There are 10 hidden switches. A switch that is on adds its own fixed numbers to the row, and there is some noise. The rows also spread widely along 13 directions, which tell nothing about the answers.
(in the rows, 128 means zero)
Some rows, each with its switches (1 for on, 0 for off) after it:
[130 159 108 175 116 136  96 154 152  96 126 117  92 114 143  88 144  97
 122 143 124  70 100 165 135 146 136 165  83 152 130 158 102  97 135 135
 129 143 122  85 131  96  94] | 0 0 1 1 0 1 1 1 0 1
[133 122 116 148 134 129 134 173 114 133 129 140  89 109 126 112 140  96
 111 130 135 133 106 140 136 120 178 144  99 117 113 109 111 134 154 151
  92 134 142  95 109 116 108] | 1 1 1 1 1 0 1 1 0 0
[130 110 127 181 135  79 121 151 105 135  93 159 109 101 141 111 130 127
 146 101 127  99  77 164 169 124 160 140  91 141 100 144  78 102 150 129
 111 145  87  86 154  90  77] | 1 1 0 1 1 1 1 1 0 0
[109 107 109 152 111 145 134 169  93 132 110 124 177 119 127 104 127 130
 121 122 155 115 122 118 153 101 161  89 119 126 101 160 102 143  90 119
 136 140 107  87 144 107  89] | 0 0 1 0 0 0 0 1 0 1
[127 126 103 154 125 110 126 145 172 146 110 128 129 132 122 102 122 145
 104 124 104 132 106 136 138 152 156 135 124 127 104 134 121 140 152 124
  98 117 112  70 118 119 115] | 0 0 1 0 1 0 0 1 0 1
[126 131  98 151  94 136 110 158 112 135  74 113  65 132 100  82 141 129
 142 146 188 118  78  99 133 122 113 110 149 124 116 107 114 151 144 164
  42 117 129  99 138 135 108] | 0 1 1 1 1 1 0 1 1 0
[151 129 130 137 136  98 167 114 143 150 119 155 113 134 130 129 154 124
 115  98  97 129 131 128 117 162 129 151 168 137 119  87 115 142 148 124
 112 141 117 187 147 120 127] | 0 0 1 0 0 0 1 1 1 1
[148 120 108 145 108 173 138 103 125 134 130  84  70  99 164 116 114 163
  70 157 100  91 127  88  97 153 106 134 134 131  91 109 136 121 181 132
 147 155 158 151 129  60 143] | 1 0 0 0 1 1 1 1 0 1
[134  96 121 155 149  83 145 105  79 107 104 131 139  86 114 137 129 133
 124  79 140 106  68 106 131 100 135 111 141 135 103 118  95 108 127 130
 103 138 101 126 138 131 102] | 0 0 0 1 1 1 0 1 0 0
[139 114 137 147 146 132 147 157 162 135 147 125 184 123 101 123 100 125
 110 133 130 137  85 129 153 127 185 151 123 127 124 134 158 118 139 118
 101 133 105  76 112 143 144] | 0 0 0 1 1 1 1 1 0 0
[131 137 119 159 108 150 108 122 104 111 101  99  92 117 125  94 124 126
 128 147 158  91  71 111 123 116 100 111 124 158 110 131 122 116 135 140
 114 136 117 107 137 109 110] | 1 0 1 1 0 0 0 0 1 1
[128 100 114 156 124 110 144 146  82 157 103 152  72 104 145 116 126 154
 134 109 111 120 111 128 143 124 119 118 125 117 107 128 105 131 160 132
 119 149  98 125 149  93 110] | 0 0 1 1 1 1 0 1 0 1
[105 144 105 194 140 100 100 174 157 122 155 100 110 105 131 112 121  77
 109  89 112 115  90 143 123 132 167 122  98 122 117 150 119 116 118 134
 119 110  98 150 124 128 123] | 1 0 1 0 1 1 0 0 0 1
[134 107  98 187 143  84 134 149 123 150  89 129 110 111 120 101 147 143
 100  90  94 132 107 119 122 151 168 125 131 111  77 107  93 109 169 165
  91 133 106  76 135 127  99] | 1 1 1 1 0 1 0 0 0 1
[130  92 124 165 113 145 131 161  97 172  79 113 136 147 105  70 110 152
 163 146 160 121  63 113 130  88 115  69 134 123  98 117 133 107 150 160
 122 140  91 113 145 159 126] | 1 1 0 1 0 1 1 1 1 0
[135 149 157 103 127 178 143 146 170 168 164 161 124 159 131 112 110 114
 147 164 109 147 113 160 155 125 114 144 102 149 166 132 181 125 143 115
 146 136 120 157 114 124 161] | 0 0 0 1 1 0 0 0 1 1
[137 139 127 165 140 148 128 134  76  53 158  92 136  67 134 143 137  68
  95 118 156  63  83 109 121  92 144 139  94 163 121 143  90  77  97 134
 161 165 143 139 125 110  92] | 1 0 0 0 0 1 0 1 0 0
[143  98 119 176 143 120 155 147  74 126 144 104  87  79 135 143 121 124
  94 103 126 114  96  89 120 115 157 124 145 114 106 112 119 113 149 140
 120 157 107 152 138 121 128] | 1 0 1 0 1 1 1 0 0 1
[101 151 126 167 133 162 120 146 186 171 156 109 172 126 145  88 107 106
  94 119  92 118 116 145 122 155 157 132  75 151 105 149 143 137 127 125
 153 111 127 116 117  79 143] | 1 1 1 1 0 1 0 1 1 0
[130 118 127  66 129 177 149  78 107 137 133 146 100 118 131 119 132 114
 101 145 137 134  94 111  94  85  87  97 106 154 136  85 127 167 149 145
 140 124 175 171  90 113 135] | 0 1 1 0 0 0 0 1 0 0
[132 172 146 151 108 151 111 144 165 107 150 115 121 133 133 112 129  48
 101 155 145 102  84 134 108 132 113 141 106 175 130 136 134 120 115 126
 139 140 127 199 145 107 131] | 1 1 1 0 0 0 0 1 1 1
[135  92 120 128 126 170 150 158 115 159 113 157 105 129 114  94 122 123
 112 165 117 160  94 137 134 100 148 114  69 115 118 122 135 130 190 168
 129 142 130  50  97 131 126] | 0 1 1 1 0 1 0 0 0 1
[124 124 140 133 138 115 122 140 107 117 122 151 121  95 115 131 123 112
 132 111 186 125  72 132 183 108 162 142 113 152 127 130 115 147 119 121
  59 121 116  85 133  98  94] | 1 1 0 1 1 1 0 0 0 0
[119 134 132 120 138 133 114 102 169 141 121 152 140 137 137  92 109 131
 149 128 130 108  67 175 142 111 110 116 103 166 136 132 139 130 138 107
 130 113 114 125 116 104 128] | 1 0 0 1 1 1 1 1 0 1
[154  98 142 140 123 153 164 157  81 124 115 156  86  99 126 126 112 103
 114 163 137 138  77 129 132  89 131 123  92 131 110 119 125 108 175 142
 140 167 124 111 125 112 128] | 1 0 1 1 1 1 0 1 0 0
[137 172 120 123 123 154 118 153 167 163 134 131  89 148 146  98 128 166
 132 151 117 111 130 143 153 160 108 162 148 151 140 117 150 127 139 114
 103 134 136 111 125  99 129] | 1 0 1 1 1 0 0 1 0 1
[153 106 120 130 142 152 161 132  66 128 129 121 129 112 126 129 134 165
 138 125 152  96 100  95 147  93 122 122 168 132 145 107 122 102 122 135
 128 168 118 128 133 149 112] | 0 0 0 0 1 1 1 1 0 1

New rows, each followed by its switches (1 for on, 0 for off):
[161 162 128 144  73 202 122 205 103 113 121 125  18 144 137  92 156  56
 146 213 177 100 114 129 122 103  95 135 107 127 147 111 128  94 152 175
 140 177 166 197 144 127 121] | 1 1 0 0 1 1 1 1 1 0
[130 123 101 131 157 136 157 110  81 114 122 140 136  83 142 128 169 131
  94  78 125 107 146 108 135 131 169 132 136 136 108 100  86 135 110 138
 115 141 161  98 117  89  85] | 1 0 1 1 0 1 0 0 0 1
[158 127 104 136 127 138 162 141  94 128 116 122  68 111 125 121 162 123
  99 127 112 119 138  89  89 135 113 133 164 111 111  74 114 112 158 169
 114 158 163 174 126 136 130] | 0 0 1 1 0 1 0 1 0 0
[143 127 107 124 153 140 143 110 121 154 107 154 127 123 140  99 162 175
 130 112 101 105 134 141 153 144 148 151 123 138 131 100  98 113 148 149
 117 144 153  59 111 109  89] | 0 1 0 1 0 1 1 0 0 0
[132 140 123 163 127 150 144 207 117 171 156 123 114 131 145 112 136 116
 120 123 126 129 147 119 142 131 167 132 152 103 128 118 145 112 117 143
 120 160 114 180 148 124 137] | 1 1 1 1 1 1 1 0 0 1
[138 119 122 157 146 109 161  92 138 119 118 143 167 100 134 139 142 116
  83  86  99 117 105 116 128 153 160 137 130 153 107 126 101 120 127 118
 132 142 115 116 138  95 110] | 0 0 1 0 1 1 0 0 1 1
[145 150 111 170 130  68 101 189 175 114 119 111  93 142  80 113 135 120
 140 124 150 129  83 128 152 155 157 172 171 115 126 116 139 113 142 139
  20 114  90  97 132 184 118] | 0 0 0 1 1 0 0 1 0 1
[115 117 117 156 169 146 153 141 128 160 158 148 183  94 159 120 133 130
  88  86  81 115 134 150 156 139 215 147  77 134 117 142 111 120 125 125
 157 142 128  58 108  74 103] | 1 1 1 1 1 1 1 0 0 1
[130 134 100 144 108 151 116 189 110 117 123 115  63 128 119 100 145  90
 125 151 147 126 127 122 116 108 136 111 120  97 110 111 126 122 144 162
 106 131 156 149 113 138 119] | 1 0 0 1 1 0 0 1 0 1
[115 105 122 156 121 158 121 143 105 114 139  94 131  86 129 115  99 129
  99 133 164 103  96 107 146 119 162 131 104 134  98 147 135 149 134 119
 105 129 123  83 127  75 121] | 1 0 0 1 0 1 1 1 0 1
[128 114 120 163 140 118 127  94 107  97 147 103 112  84 129 132 137  81
  94  95 128  88  77 106 100 121 135 136 102 148 114 121 101 127 138 146
 129 133 123 172 127 107 115] | 0 1 0 0 0 1 1 1 1 1
[152  99 105 178 142 110 121 106  81  68 132  70  42  60 111 131 128  97
  75 117 133  96  59  76  76 116 136 136 120 118  88  93 114  99 189 174
  93 140 138 135 109 135 129] | 1 0 0 1 0 1 1 0 0 1
[130 109 111 142 135 113 135 130 116 173  97 141  81 125 137 100 127 171
 150 106 112 128 109 133 134 129 121 102 144 110 108  97 123 129 164 138
 105 122 120 144 128 117 126] | 1 0 0 1 1 1 1 0 0 0
[146 144 148 152 135 113 142 200  71 106 145 156 108 110 121 140 149  82
 163 118 159 111 103 147 172  94 149 152 129 140 157 138 108  89  92 130
 118 170  91 152 154 149  93] | 0 0 1 1 0 0 0 0 0 0
[125 119 113 132 145  92 122  73 154 140 118 125 104 107 133 118 128 163
 108  83 103 112 108 122 121 164 127 142 148 138 109 105 124 154 157 119
  78 105 123 138 125  90 127] | 0 0 0 1 0 1 1 0 0 1
[149 121 129 147 155 140 154 168 112 152 162 118 135 113 124 140 122 144
 103 122 117 132 115 105 154 127 168 157 137 125 124 111 139 111 142 134
 116 154 120 107 118 139 123] | 1 1 0 0 1 0 0 1 0 1
[114 145  98 141 142 164 124 153 142 130 161  95 158 122 134 113 136 113
  94 110 115 117 145 114 124 124 175 110 118 118 120 127 131 121 101 136
 143 119 159 128  95 123 121] | 1 0 0 0 1 0 0 0 0 1
[147 143 114 160 154 136 152 208 153 168 155 138 127 134 129 122 140 147
 122 115  91 142 159 140 176 162 195 172 138 107 136 117 140 104 140 136
 110 146 123  82 119 141 118] | 1 0 0 0 1 1 0 0 0 1
[141 114 136 178 134  84 117 143 144 158 139 127  38 115 122 123 108 120
 142 116 109 129  55 139 142 143 122 157 109 127 134 121 138 125 198 143
  84 127  69 154 142 129 143] | 0 1 0 0 1 1 1 0 1 1
[126 114 112 171 140  81 120 142 104 118 115 129  70  87 124 129 131 123
 122  86 133 120  92 121 148 134 154 136 128 117 101 121 105 129 154 135
  70 122 104 118 136 106 102] | 1 0 0 1 1 1 0 0 0 1
[125 112 136  96 134 173 153 153 125 140 130 185 113 130 117 101 123  78
 135 157 143 159  92 166 131  79 130 109  68 137 139 113 141 150 159 142
 139 127 145 116  92 129 131] | 1 0 1 1 0 1 0 1 0 1
[137 115 162 128 117 141 157 153 112 121 144 155 132 111 134 140 106  60
 110 145 129 141 100 139 119  89 135 109  93 135 106 132 142 114 136 117
 169 157 123 211 135 102 147] | 1 0 0 1 1 0 0 1 0 0
[150 120 117 155 134 133 146 165 138 153 110 155 123 127 141 110 149 147
 115 131 111 127 131 144 169 150 183 155 116 123 114 121 109 110 158 139
 117 156 128  63 134 102  95] | 1 1 0 0 1 1 1 0 0 1
[134  97  86 136 115 138 141 111  95 153  55 147  73 125 128  83 165 144
 121 121 122 130 118 109 103 125 114  86 123 111  79  79  92 139 184 179
 105 126 165 112 120 107 100] | 1 1 0 1 1 1 0 1 1 1
[104  93 103 157 140 107 121 113 106 161 121 133  83  99 143 113 120 162
 140  80 104 118 109 139 157 132 152 113  91 118 114 138 104 169 158 123
 111 103 105  97 118  82 103] | 0 0 0 0 1 0 1 0 1 1
[151 122 160 111 140 122 146 109 112 100 140 165 117 107 124 145 124  86
 134 136 139 121  72 151 141  93 129 143 104 155 146 122 127 109 139 116
 131 148 118 158 119 123 125] | 0 0 0 1 1 0 1 0 0 0
[116 121 134 141 139 134 109 137 153 158 155 110 124 113 122 114  84 157
 119 126 157 128  69 119 171 133 156 148 126 141 128 133 168 157 144 113
  60 107  98  83 122 100 142] | 1 1 0 1 1 1 1 0 0 1
[137 106 120 134 180 129 177 113  78 177 168 128 118  80 151 149 117 196
 113  71  86 111 127 101 147 138 148 159 155 128 136  97 131 135 144 117
 121 146 120 117 114 106 135] | 0 0 1 1 1 1 1 1 0 0
[136 126 134 115 135 182 158 149 101 129 146 137 128 123 116 120 137  82
 135 135 167 135 112 113 129  91 146 106 132 125 145  95 147 133 114 145
 122 135 159 179 112 140 143] | 1 0 0 1 1 1 1 0 1 0
[152  99 144 122 153  99 162 103  71 133 109 167  87 100 123 140 130 143
 152 101 135 129  71 126 144  94 101 117 141 150 128  89 106 118 156 134
 114 148 110 159 136 136 109] | 1 0 0 0 0 1 0 0 0 0
[105 146  87 110 139 143 109  97 127 113 117 128 116 121 125  93 151 118
 134 103 153  98  93 129 114 101 106  95 128 148 145 109 107 148 102 139
 101  98 156 132  96 129 108] | 0 0 1 1 1 1 0 1 0 1
[134 141 137 137 113 122 128 135 115 142 109 148  93 125 136 117 146 128
 132 122 155 121 122 121 158 149 125 144 149 148 112 114 120 150 129 126
  81 137 121 155 163  79 102] | 1 1 0 1 0 0 0 0 1 1
[ 95 151 117 174 167 116 104 156 180 157 195  81 178 104 128 121 102 125
  99  72 105 111 105 131 149 153 187 157 104 142 122 145 140 141 103 115
 103  92 111 109 107 112 130] | 1 1 0 0 0 1 0 1 0 0
[132 140  95 146 161 202 132 134  78 126 164 102 103  83 167 110 139 163
 111 127  89  62 133 125 144 117 139 153  71 144 139 135 108  74 140 146
 186 163 170  45  85  89  94] | 1 0 0 1 1 1 0 1 0 1
[118 121 113 176 137 133 133 171  69 143 145  96 107  82 148 130 119 154
 123  92 132  95 130  96 154 126 151 127 141 116 104 135 116 116 112 126
 120 146 115 135 144  91 110] | 1 0 0 1 1 1 0 1 0 0
[135 104  95 174 140  90 150 127 115 131  86 113 158 125 125  98 158 126
 106  78  98 109 127 106  78 129 148  81 171 102  68  92  95  90 131 157
 138 143 124 182 144 147 115] | 1 0 0 1 0 1 1 1 0 1
[134 111 121 165 131 100 138 141 170 147  90 156 161 138 131  93 126 126
 123 118  92 128 100 167 132 141 160 118 111 128  88 132 117 101 160 125
 137 135 102 101 135 115 116] | 1 0 0 1 1 1 1 1 0 1
[116 108 115 155 114 118 123 179 159 172 109 150  58 140 111  87 126  82
 139 136 129 169  92 159 128 123 154 112  77  96 108 104 129 168 195 164
  86  95 127 137 108 130 134] | 1 1 0 0 1 1 1 1 1 0
[145 148 126 110 114 207 130 137 128 149 153 121  61 132 163  99 127 125
 126 180 102 105 139 145 114 116  93 126  87 138 142 114 143 108 163 144
 188 152 176 166 102  95 138] | 1 0 0 0 0 0 1 0 0 0
[127 103 137  94 137 197 167 109 105 173 145 161 149 118 166 117 124 147
 106 138 112 132 141 133 145 108 137 109  92 144 127 118 134 149 142 123
 182 152 153 137 115  67 126] | 1 1 0 0 0 1 1 0 0 1
[118 118 137 127  99 137 127  82 114  83  71 174 135 103 152 104 139  65
 112 136 149 102  72 162 114  87 104  72  61 180  95 152  70 128 121 118
 180 139 137 150 144  53  82] | 1 0 1 0 0 1 0 0 0 0
[146 115 137 100 145 152 149 113 115 167 139 152 110 128 138 121 108 193
 150 142 119 120  98 138 169 120 111 151 134 148 151 114 153 131 160 110
 121 144 113  91 113 115 132] | 0 0 0 1 1 0 1 1 0 1
[109 120 120 158 147  80 132 142 126 143 116 136 166 113 121 122 125 126
 137  64 139 124 101 127 145 120 157 104 153 128 100 125 112 134  97 111
  93 111  97 159 144 121 112] | 1 0 0 1 1 1 0 1 0 0
[128 136 133 181 126 115 126 162 137 138 133 110 147 106 138 124  99 149
 109 116 134 101  93 119 164 150 151 154 148 150 105 156 134 114 116  97
 101 148  77 100 165  85 120] | 1 0 1 1 1 1 0 1 0 1
[154 160 135 143 110 152 127 163 162 104 110 153  83 139 119  92 145  59
 136 176 152 117  80 165 126 126 128 151  98 153 139 113 127 106 156 146
 112 141 145 128 123 129 126] | 1 0 1 1 1 1 1 1 1 0
[126 138 115 117 126 154 143 209 106 147 133 182  95 149 130  98 159  90
 175 137 140 133 143 178 161  91 154 124 105 110 164 124 119 130 116 144
 130 142 132 137 116 148 103] | 0 0 1 1 1 0 1 1 0 1
[128 160 130 143 109 103 101 114 163  95 120 149  94 104 148 130 149  75
 104 119 134  97 102 153 144 151 134 159  92 163 122 145  91 131 125 119
 104 128 136 157 147  58  93] | 0 1 0 0 1 1 0 0 0 0
[129 109 128 137 157 142 144 129 101 146 152 130  73  95 116 124 119  96
 119 113 122 142  73 118 116 104 136 129  82 125 125  92 135 136 181 162
 110 118 143 138  90 134 143] | 1 1 0 1 1 1 0 1 1 0
[154 131 138 156 148 122 164 177 136 138 171 118 134 110 122 146 127 124
  94 109 120 133 143 106 145 164 184 188 171 116 115 100 157 125 138 120
  86 153 117 156 140 121 146] | 1 0 0 1 0 1 1 1 0 1
[132  98 133 135 128 154 142 134  89 127 125 111 130 102 100 125  95 149
 122 143 184 130  66  88 164 102 144 125 136 140 111 122 152 154 141 121
  74 128 111  67 124 121 129] | 1 0 0 1 1 0 0 1 1 1
[169 138 164 144 170 156 170 155 180 139 209 110 137 111  99 157  87  97
  84 149 101 153  74 115 138 147 168 207 114 149 148 105 194 106 178 124
 113 142 122 111  89 157 186] | 1 0 0 0 1 1 0 1 1 0
[124 157 103 152 101 165  95 204 130 131 125 110  79 152 118  75 143  97
 152 168 165 102  96 137 131 100 108 116 112 129 151 137 126 110 119 165
 115 139 121 131 130 159 110] | 0 1 1 0 0 1 0 1 0 1
[139 158 136 144 144  97 129 128 172 114 147 131 168 130 124 127 132 111
 120 108 129  98  90 144 141 144 149 163 161 162 142 131 134 107  98  99
 100 138  95 148 140 133 125] | 0 0 1 1 1 0 1 1 0 1
[134 148 132 156 131 111 128 206 170 164 129 158 156 165 126  97 143 108
 150 125 122 134 127 173 166 137 178 145 136 120 128 129 135 104 116 126
 110 141  98 135 144 145 113] | 1 1 0 1 1 0 1 1 0 1
[138  83 113 139 145  96 158 113 122 184  82 153 135 137 125 100 133 174
 124  97  98 143 103 119 117 127 135  93 160 111  87  82 119 125 176 148
 106 133 111 135 132 134 129] | 1 1 0 1 1 1 1 1 0 1
[145 124 154  96 146 153 163 165  83 169 152 169 118 130 125 136 125 154
 155 134 159 142 110 123 182  96 130 143 157 139 154  99 153 135 125 122
  98 156 116 145 133 135 125] | 1 1 0 1 1 0 0 1 0 1
[114 115  93 142 145  94 127 115 175 145 137 100 117 112 103 117 119 135
  80  84 114 149 103  96 100 160 151 130 153 115 102  96 138 183 153 133
  54  80 127 131 104 133 146] | 0 0 1 0 0 1 0 1 0 1
[154 106 141 144 165 135 164 119  99 136 119 171 113 105 123 120 129 131
 142 124 110 125  61 154 159 109 134 147  83 165 143 119 110 100 174 137
 144 154 102  48 113 134 101] | 1 0 1 0 0 1 0 0 1 1
[139  81 113 195 122  83 162 122  47  99  81 101 163  69 125 147 133 133
  79  77 143 100 100  55 114 117 162  83 180 115  55 131  79  96 105 135
 116 171  89 146 179 104 100] | 0 0 1 1 1 1 0 0 0 0
[153 142 136 164 113 119 125 175 147 103 116 119 104 129 104 107 124  87
 128 159 169 114  61 136 131 121 132 147 140 148 125 121 130 104 142 135
  92 147 104 131 145 152 124] | 1 0 1 0 0 1 1 1 0 0
[147 144 148 126 123 199 143 194  80 142 147 132 103 139 114 106 121 105
 177 178 211 113  62 124 169  66 117 126 132 153 182 116 151 115 110 146
 113 162 119 134 130 169 126] | 1 1 1 0 1 1 1 1 1 0
[136 136 109 153 125 106 133 139 174 118 108 132 154 142 115 109 149 100
 108 118 111 123 111 133 110 137 143 116 139 126 110 122 115 103 128 137
 128 133 122 151 131 143 118] | 0 0 0 0 1 1 0 1 0 1
[126 145 125 167 119 123  92 154 171 150 124 121 107 138 145  87 111 136
 134 147 107  94  85 166 147 143 131 148  93 149 116 152 133  97 157 123
 127 135  99  98 134  98 116] | 1 1 0 1 1 0 1 1 0 1
[137 122 150 136 124 142 158 152  98 138 152 144 101 114 130 140 115  86
 132 131 135 131  92 125 132  99 118 122 116 140 140 125 133 134 130 124
 145 148 108 192 136 125 140] | 0 0 1 0 1 0 0 1 1 0
[145 165 111 163 110 138 119 216 147 118 121 121  84 151 110  90 149  81
 137 158 154 120 106 136 123 122 132 133 148 117 134 114 137  89 127 159
  96 148 126 153 135 171 127] | 1 0 1 1 1 1 0 1 0 1
[126 153 127 140 125 122 118 117 168 144 121 140 107 157 129  88 134  95
 157 123 107 106  74 161  99 119  66 106 118 162 149 123 126 110 135 137
 153 124 102 207 134 152 137] | 0 0 1 0 0 1 0 1 1 1
[116 143 147 152 116 138 143 200 128 163 146 165 140 133 153 113 124  94
 147 125 111 123 143 169 157 122 141 130 100 131 133 162 127 117 102 112
 168 156  97 180 159  93 123] | 0 0 1 1 0 1 0 1 0 0
[139  76 117 167 114 134 158 176 107 140  95 140 118 107 113 115 117 122
  98 145 111 161 119 118 140 121 184 111  91  85  75 136 122 115 181 155
 119 149 121  65 122 112 120] | 0 0 0 1 1 1 0 0 0 0
[139 116 141 162 133  69 144 168 115 149 114 166  99 107 138 137 128 132
 143  94 122 129 118 155 175 146 168 158 139 122 101 122 109 134 145 106
  85 140  89 138 161  91 104] | 1 0 0 1 1 0 1 1 0 0
[137 133 159 104 115 135 150 167 177 157 132 226 110 154 142 118 136  68
 140 158 106 166 117 205 165 123 137 153  60 144 147 139 132 139 164 119
 150 145 118 161 131  94 124] | 0 1 0 0 1 1 0 1 0 1
[121 120 117 173 140 154 133 154 131 157 165  89 156 111 142 114 107 125
  92 118  98 110 102 112 118 117 164 111 107 122 122 145 138 102 124 141
 162 145 110 131 117 126 141] | 0 1 1 0 1 1 1 0 0 0
[152 134 160  82 149 136 179 105 124 124 161 175 150 115 134 167 133 106
 106 114 139 139 122 123 146 117 132 151 157 162 141  91 141 149 112  94
 122 148 144 205 130 102 135] | 1 0 0 0 1 0 0 1 0 1
[142 137 117 131 162 157 172 169 116 136 154 151 162 117 128 128 161 116
 108 104 119 136 154 126 152 128 189 147 134 129 139 104 117 119 107 138
 131 151 150  98 111 137 105] | 1 0 1 0 0 1 0 0 0 1
[161 125 132 125 170 134 153  88 139 141 134 150 138 124 133 118 133 159
 130 124  67 108  83 152 134 124 108 148 102 163 149 115 122  67 166 137
 174 157 117  90 103 147 117] | 0 0 0 0 0 1 0 0 0 1
[150 107 136 150 159 122 178 129 136 152 119 168 182 118 113 128 133 121
 107 110 100 145  80 138 150 127 177 148  98 150 123 119 110 111 155 137
 132 149 107  53 115 140 111] | 0 1 1 0 1 1 0 1 1 0
[130  94  94 126 171 109 148 118  86 148 121 150  81 111 120 108 159 141
 151  76  98 132 113 136 118 102 139 107 121 100 134  80 106 125 166 169
 111 118 136 127  92 165 110] | 0 0 0 1 0 1 1 0 0 1
[124  95 114 179 173  53 154 152 104 184 124 143 135 120 129 118 148 137
 139  34  75 141 123 129 117 130 166 101 163  91  95  89 107 104 141 155
 119 133  79 205 149 161 124] | 1 1 0 1 0 1 1 0 0 1
[149 128 116 167 115 124 121 175 136 155 105 107 101 144 122  97 119 174
 146 151 117 114 110 124 154 141 138 133 153 111 116 130 139  87 154 139
 104 153  98  90 140 144 124] | 0 0 0 1 1 0 1 0 0 0
[118 101 120 144 141 147 130 142  91 151 132 114 129 117 122  98 113 128
 122 123 139 126  78 118 122  84 144  86 112 123 112 120 132 128 138 150
 128 132 109 118 115 139 127] | 1 1 1 1 0 0 1 0 0 1
